The first 7 rows are patterns. Each new row is the sum of 2 different patterns, raised or lowered, with some noise. Before adding, each is slid sideways (what falls off one end comes back at the other) and multiplied by a number that may be negative. Names go in the order of the patterns.
In the rows, 128 means zero.
Known rows, each followed by the names of its patterns:
[169  89 139  99 112 109 152 143 101 154 133 100 133 142 139 126 138 117
  82 156 108 141 135 150  98 141  94 122 139 114 111 106 156 118 155 141
 134 136 123 149 130 108] | z_362
[121  93 120 123 117 124 111 129 160 105  96 136 118  92 130 136  94 115
 126 133 139 128 116 200 144 144 119 117  90 159 154 130 154 147  98 132
 103 184 119 167 136  96] | z_211
[120  86 143 139 106  95 119 111 151 135  99 166 121 163 148 130 146 139
 126 131 115 170 121 128 122 122 151 121 113 155 123 101 132 150 105 134
 149 148 124 101 155 107] | z_258
[124 145 118 130 164 102 141  97 105 110 132  67  95 160 126 143 132 156
 112 178 134  95 129 107 129  88 129 125 151 150 126 149 141 111 115  91
 155 132  94 138 116 106] | z_282
[104 133 139 122 151 129 138 104 121  72 148 161 147 124 100 132 113  88
 146 128 109 109  94  92 129 128 108 121 143 134 124 120 104 136 139 152
 105 117 171 114 129 117] | z_277
[116 121 144 109  98 108  92 132 117 130 101 121  99 128 138 124 156 156
 119 165 149 114 132 162 151 104 104 122 133 129 134 151 134  96  79 153
 145 143 110 114 145 132] | z_538
[143 125 162 114  80 112 122 152 131 119 146 144 137 142 109 124 129 146
 133 139 106 116 172 130 141 105 135 132 125 132 103 163 125 109 146 131
 124 122 133 125 121 170] | z_104

New rows, each followed by the names of its patterns:
[105 122 143 132  94 134  91 138  99 113 124  90 140 118 147 126 129 134
  81 122 124  76 164 133 144 104  87 104 148 116  88 135 113 115 130 130
 112 114 120 133  95 106] | z_362 z_104
[119 154 129 165 145 154 196 125 159 133 130 152 164 132 169 143 149 150
 147 181 115 134 120 148 123 140 161 137 140 140 122 165 128 142 166 165
 108 107 161 108 153 174] | z_362 z_258
[191 147 160 160 179 191 170 159 173 171 152 161 149 149 154 180 166 134
 150 180 189 116 163 170 187 182 163 136 157 154 134 154 158 151 202 131
 125 145 161 188 131 172] | z_258 z_277
[123 118 139 158  72 129 139 154 136 151 129 127 146 105 114 182 140 159
  82 160  93 119 161 132 180 143 147 137 142 143 140 118 160 189 149 145
 201 152 128 177 173 157] | z_211 z_538
[114 101 124 144 130 143  82 101  75 108 154 104 114 141  96 103 136 161
 123 158 100 105 114 137  89 127 119 111 143 116 118  68 138 101  64 119
 103 124 117 104 114  91] | z_362 z_277
[151  76  89  98 112 101 107 108 107 128  79 141 121  74 115 110  96 111
 123  96  64  99 120  88 126 154 179 130 101 106 116  71 121 121 101 150
 132  92  98  92 142 132] | z_211 z_104
[ 79 145 101  90  94  76 103 126 119  84 107 124 147 128  73  95 117 150
 135  94 115 155 130  92 114 115 108 128 118 147 118 132 103  76  54 142
 120 150 160 108 129  85] | z_277 z_104
[145 147 150 104 127 179 120 131  81 150 133 105 137  94 149 122 119 140
 132 143 105 141 106 108 157 146  88 142 136  80 120 122 168 121 149 149
 121 139 130 109 101 130] | z_282 z_104
[157 161  74  90  72 113 128 105 124 125 108 147 111 100 146 130  81 118
 138  90  96 111 126 131 132 100 178 117 148 116  81  91 147 148 134 138
 127  91 106  93 163 123] | z_211 z_277
[118 121 159 138 142 155 109 168 117 161 172 186 106 119 154 130 145 153
 134 136 135 136 144 166 190 140 155 136 135 140 169 149 168 141 135 133
 139 163  98 136 129 129] | z_362 z_538
[198 143 167 148 192 140 211 154 112 151 108 128 121 121 129 176 163 121
 147 177 152 140 115 170 148 102 151 161 164 125 149 129 161 188 112 155
 130 135 120 164 116 135] | z_282 z_538
[152  98 146 170 116 140 172 120  90 125  99 106 148 125 138 148 124 132
 200 161 130 163 112 167 129 140  91 161 188 111 134 130 178 136 142 134
 121 104  69 145 164 160] | z_282 z_538
[ 90 129  87  67 122 104  77 122 127 158 103 116 140 168 143 150 113  93
  96 142 106 145 126 161 115 137  93 221 139 119 127  78 107  61 126  66
 103 146 102 138 144 136] | z_211 z_282
[151 148 123 170 123 158 145 159 133 189 155 105 137 108 115 119 122  89
 137 149 113 135 145 171 136 130 117 115 121 116 143 172 126 148 108 140
 165 117 139 153 138 111] | z_282 z_538
[130 114  85 122  93 113 132 119 118 203 124 122 113 103  60 133 135 116
 147 122  69  96  99 171  71 157 113  84 119  71  91 104  82 103  86 126
 146 124  64  94  84  77] | z_211 z_277
[149 158 137 106 173 107 121 144 148 179 118 186 151 182 116 121 165 161
 144 168 130 158 152 105 168 105 133 155 132 126 151 138 134 123 142 162
 161 159 121 185 176 100] | z_258 z_282
[157 158  99 151 144 144 139 175 121 110 152 107  97 131  82 102 145  73
  81  93 154 154 154  97 105 117  86 104 178 168 116  71 117 115 131 130
 125 159 135 113 151 157] | z_211 z_538
[120 106 164 136 114 135 202 141 139 126 116  90 195 167 132 182 137  63
 122 103 202 123 160 155 114 132 110 107 121 120 144 118 140 142 101 139
 140 134  79 138 143  97] | z_211 z_104
[151 149 151 128 132 156  62 124 122 163 154 211 101  94 127 119 142 165
 150 190  78 150 121 145 193 172 171 147 158 155 135 149 143 118 176 166
 127 135 190 148 107 183] | z_211 z_277
[141 145 133 110 100 105 142  99 127  85 115  70  97 113 133 134 121 122
 131  61 102 114 131  62  97 133  70 156  99 151 108 181  90 100  83  91
 128  68 100  93 164 125] | z_362 z_282
[125 107 137 180 111 119 100 132 130 127 143 106 133  88 126 152 138 109
 110 141 123 110 155 148 108 133  97  55 115 111 149 108 112 120 138 139
 133 127 140 120 165 144] | z_538 z_104
[ 90  75  94  92 119 118  95  99 113  96  74 106 132 120 170  71  81 101
  93 140 125 123 130 110 104 110 112 145 163  90 125 134 147  84  94 131
 141 140 115  79  81 152] | z_258 z_277
[137 107 163 128 144 159 126 139 145 128 139 163 167 115 169 131 126 118
 162 150 146 161 142 175 142 150 139 168 134 146 126 132 164 108 146 133
 108 162 126 153 152 152] | z_362 z_258
[151 148 192 152 139 222 155 169 133 125 130 179 124 130 196 188 192 174
 193 140 224 190 170 155 148 216 129 178 162 173 198 183 188 208 163 173
 121 194 129 165 215 183] | z_282 z_277
[ 83  67 112  76  99 123  92 107  70  68 126  42  87  54  64  83 109  99
  52 107  85  75  98  70  95  77 110  73  44 112  66 115  69 106  72  85
  57  82  98  70  75  72] | z_362 z_104
[118 173 121 126 115 150 115 138 154  88 147 102 111 117 159 135 139 131
 135 130 147 156 102 126 105 115  99 134 123 126 139 154  85 199 133 134
 141 135 103  94 161  73] | z_362 z_282
[138 131 158 126 119 104 147 150 112 136 168 125 109 124 131 148 145 124
 137 139 109  86 133 135 136 127 109 125 112 129 125 106 121 107 119 120
 123 109 129  92 119 101] | z_277 z_538
[169 157 152 161 158 151 161 188 138 129 127 146 167 120 171 134 160 152
 154 159 158 165 181 146 206 181 185 149 162 162 144 158 153 175 186 152
 176 175 145 144 202 172] | z_277 z_538
[141 123 155  88 152 155 105 175 129 154 120 169 130 172 153 126 131 166
 177 105 152 134 123 124 151 151 119 134 148  97 182  79 153 142 161 121
 146 141  93 130 147 119] | z_362 z_211
[122 111 177 151 102 168 119 100 134 123 142 136 109 142 136 152 146 150
 114 112 135 136 155 112 130 186 121 142 124 147 156 150 132 111 168 131
 107 140 136 132 140 129] | z_277 z_104
[171 165 101 147 110 141 133 123 157  92  85 119 148 118 135 181 108 111
  53 129 125 144  52  84 171 130 130 124 166  94 146 114  64 132  97 130
  65 122  97 148 155 120] | z_282 z_538
[121 154 162 105 123 100 120 119 109 118 125 139 145  97 126 127 131 150
 119 111 142 101 148 150 128 116 147 140  94 117 145 143 108 152 142 162
 120 125 124 148 141 123] | z_258 z_104
[136  66 105 133 150 133 163 135 131 140 119 111 168 148 180  88 140 152
 127 166 140 148 154 159 148 164 155 149 101 155 121 154 178 183 139 115
 172 140 109 152 135 126] | z_211 z_277
[127 111 123 126 152 157 126 110 107 144 157 101 114 130 134 170 123 119
 139 110 148 102 156 150 169 111 105 119 133 158 133 117 157 119 109 158
 181 173 168 113 128 157] | z_277 z_104
[135 134 124 139 161 114 129 180 117  93 135 160 114 119 138 154 158 133
 142 231 170 178 131 136 103 189 172 161 170 155 115 129 100 203 111 167
 157 107 113  92 147 151] | z_211 z_538
[176 171 112 127 118 114 103 145 141 106 122 131  79 173 128 146 144 163
 122 124 154  98 139 167 151 110 121 172 119 146 166  96 157 134 127 138
 162 135 148 138  88 164] | z_362 z_277
[128 133 135 123  84 158 181 122 133  94 129 122 130  73 116 150 107 131
 110 166 112 183 119  99 112 115 143  94 159 155 147 186 150 143 150 147
 138  80 141 135 107 146] | z_282 z_538
[143 161 140 127 134 103 131 145 144 127 131 129 143 134 161 127 168 120
 126 125 142 139 124 171 161 131 120 151 149 150 161 118 154 145 126 136
 133 135 136 154 127 121] | z_277 z_104
[132  94 120 149 106 151 141 104 132 148 131 102 119 133 126 100 132 170
  98 132 152 164 109 109 134 149 138  87  90 104 152  97 156  71  86 118
  88  99 143 115 150  47] | z_211 z_258
[126 134  84 143 143 149 112  95 204 112 111 137 109 131 135 129 148 126
 181 122 120 109 135 114 132 121 125 134 108 109 161 137 125  93  93  99
 150 134 121 102 132 182] | z_277 z_104
[126 108 151 131 137 104 128 120  92 122 132 117 105 125 141  90 157 121
 117 128 139  80 121 178 116 124 128 118 120 101 116 109 124 169 107 138
 102 117 101 161 121 118] | z_362 z_104
[ 91 147 113 145 126 122 120 151 160 117 142 152 148 131 112 114 139 114
 124 142 121 127 155 103 132 109 163 118 163 153 134 163  89 126 167 114
 108 116 123 141 147 173] | z_362 z_104
[ 87 144 122 118 101 124 132 106 143 122 127  89  96 108 117  83 127 126
 133 122 117 126 128 147 147 100 114 114 131 104 101 125 117 126 115 129
 132  93 109 108 112 148] | z_362 z_282
[118 153 115 159  84 108 166 108 133  99 105 149 105 155 143 152 152 120
 101  61 170 139 144 148  98 119 105  91 137 139 150  89 112  81 124 111
 131 109 171 140 115 131] | z_362 z_277
[146 114 175 154  70 120  86 163  92 159  93  85 130  86 122 110 129 111
 103 105 132  96  77 115 118  93 139 109  86 124 108 126 138 119  98 182
 129 109 122  99 102 156] | z_211 z_282
[119  94 148 141 149 172 148 113 166 128 198 131 163 163 125 162  93 132
 178 124 145 121 129 183 134 110 175 137 120 125 150  60 150 175 167 152
 124 141 203 126 178 138] | z_211 z_277
[153 136 139 122 133 123 123 149 138 126 131 147 143 130 161 140 124 141
 144 129 103 137 118 156  86 128 113 172 156 137 105  99 125  91 125 122
 120 166  83 147  98 144] | z_211 z_282
[169 138 152 150 137 145 183 205 105 131 142 150 174 167 160 167 147 136
 176 171 161 181 140 178 155 178 150 178 147 159 167 102 129 153 130 131
 164 152 120 148 152 181] | z_538 z_104
[133 118 129 109 102 148 125 136 140  90 124 157 114 152 143 134  94 125
  80 120 166 131 141 119 140 112 134 159 104 113 100  97  79 135  91 107
 142 136 145 122 145 105] | z_282 z_277
[122 128 108 144 137  90 173 116 128 141 158  94 121 161 125 121 128 143
 104 113  96 131 145 143  86 135 105 140 116 127 145 145 157 132 139 150
 152 105 138  99 149 118] | z_362 z_258
[152  93 123 139 128 128 125  70  91 169  86 136 155 133  76 158  92 109
 118  91  97 103  71  89 123 135 131 157  79 107 113  67 132 104 119 108
  43 106 102 119 118 145] | z_362 z_211
[159 131 147 144 131 162 159 148 107 127 139 124 102 161  96 106 153 147
 124 136 168 148 130  97 139 115 113  89 150 145 137  87 120 135 142 145
 118 163 116 164 146 110] | z_258 z_282
[143 171 142  92 113 109 124  42 119  69 121 152 146 110  98 143  98 105
 128 100 138  57 117 102 123 172 107 143 148 117 136 137 136 107 101 136
 117 130 119 170 133 126] | z_211 z_282
[176 100 149  85 112 112 165 149 113 136 125 139 136 152 121 133 144 118
  90 134 139 139 121 164 107 138  96 126 135 111 147 122 154 147 143 103
 125 134 143 151 125 125] | z_362 z_104
[161 134 155 174 141 119 142 165 152 142 141 146 153 126 132 150 191 133
 107 142 156 160 148 137 144 152 120 156 156 170 172 176 137 120 149 152
 181 140 147 175 113 126] | z_277 z_538
[ 62 112 105  54 125 118  99  85  58  86  95 101  62 108 124  98  83  92
  72 124 120 112 106  89 166 101 106 103  91 108 119  95 152 103 114  78
  95  63 118 129 136  96] | z_258 z_277
[ 74 115 104 136 143  91 139 106 106 114 103  73  95 150 118 135 100 124
 141 151 130  75 121 105 113  92  96 140 129 115 127 131 121  99 111  87
 129 149 104 119 135  91] | z_282 z_104
[183 139 160 137 118 159 113 152 124 138 134 117 137 142 122 144 100 147
 150 136 133 100 154 155  83 148 158 141 130 153 123 121 105 139 152 127
 155 177 161 102 113 157] | z_258 z_277
[134 160 138 125 116 114  91 130  98 127 119 151 101 129  86 114 121 126
 117  79 140 109 155 127 125 130 116 151 102 110 163  82 129 103 112 104
 143 138  78 131 128  81] | z_362 z_104
[155 122 135 122 113 129  96 116 148 145  95 105 135 168 145  95 140 125
 119 144 157 167 114 100 119 142 159 123 168 128 113 105 155 178 147 175
 155 131 133 170 152 183] | z_277 z_538
[148 156 133 121  79  73 128  56 144 123 118  68  97  48 109 128  82  90
 107 148 100 136 103 129 132 133 116 104 136 142  78 117  64 105 106 133
 153  90 151  96  80  66] | z_362 z_277
[126 129 125 124 101 114 139 149 139 116 149 126 105 136 142  88 141 161
 136 127 122 145 102 139  99 137 133  99  97 126  69 134 120 106 164 141
 138 127 125 122 123 141] | z_211 z_258
[163 141 134 133 140 101 163 142 161 178 173 135 209 182 114 148 156 155
 109 142 105 143 166 150 171 147 152 112 163 139 140 136 120 144 159 146
 167 135 129 149 125 130] | z_282 z_538
[132  86  76 104  85 148 114  82 131 130 126 122  95  98  83 143 102 126
  92 108 132 116 101  80 121 105  96  98 101 137 119 100 130 116 102 117
 115  94 127 124 130  89] | z_362 z_104
[138 103  72 123  80 142 133 130  96 149 103 121 130  97 121 118 172  99
 144 175 121 134 114 126 135 118 159 113 140 111  94 107 102 158 133 167
 129  79 134 127 104 142] | z_362 z_277
[124 128 155 120 104 116 115 146 101 119 100 126 125 119 126  91 129 152
 109 144 109 179 130 144  98  96 153 112 118 167 125 120 100 122  80 147
 189 115 141  96 122  96] | z_362 z_277
[147 125 141 118 105 145 117  96 122 122 146 124 127 105  94 135 127 139
  98 136  96 148 100 119 130 114 131  89 144 131 127 129 129 133 117 139
 128  83 138 102 107 115] | z_362 z_104
[ 93  85  91  80 117  91  74 123  67 135 104 115 104 116  67  87 113  94
 101 153  83  69  80 102 107 106 141 104 102  90 105  95 140 110 124 104
 104 113 103 110  79 110] | z_362 z_277
[144 113 174 121  99 133 152 146 154 157 151 119 156 160 129 138 152 131
 130 150 150 122  98  97 155 161 133 108 100 158 141  86 138 141 124 128
 111  94 137 101 132 102] | z_277 z_538
[131 160 102 103 167 105  98 145 142  96 122 145 134 130 132 129 121 108
  82 122 155  96 117 120 103 154 144 114 140 126 139 133 121 134 137 109
 125 125 136 145 115 138] | z_362 z_258
[ 73 114 117  98 118  76 101  92 108 108  69 145  92  78  95 102 120  89
  91 109  62  91  88 121  82 112  93 119  72  69 123  70  82  49 126  98
  98  79  91  87 111 114] | z_362 z_258
[136 122  98 117 108  75  88  94 154  89  65 102 104  93  88 111 102 109
 120  93 132  90 108  87 112  55  92 130 119 114  99 126  72 122 114  53
  88  96 100  50  90 115] | z_282 z_538
[145 194 149 190 182 132 156 159 152 175 185 213 130 153 130 154 128 169
 169 124 202 171 134 150 168 166 177 179 112 119 177 162 169 166 183 131
 197 101 158 188 133 145] | z_362 z_104
[ 75 114  88 157  48  77 112 124 141  93 101 121 110  99 120 106 141 162
  91 123 127 126 101 157 113  94 100  66  72 118   9  69 104 106  76 108
 102 104 106  77  84 117] | z_211 z_538
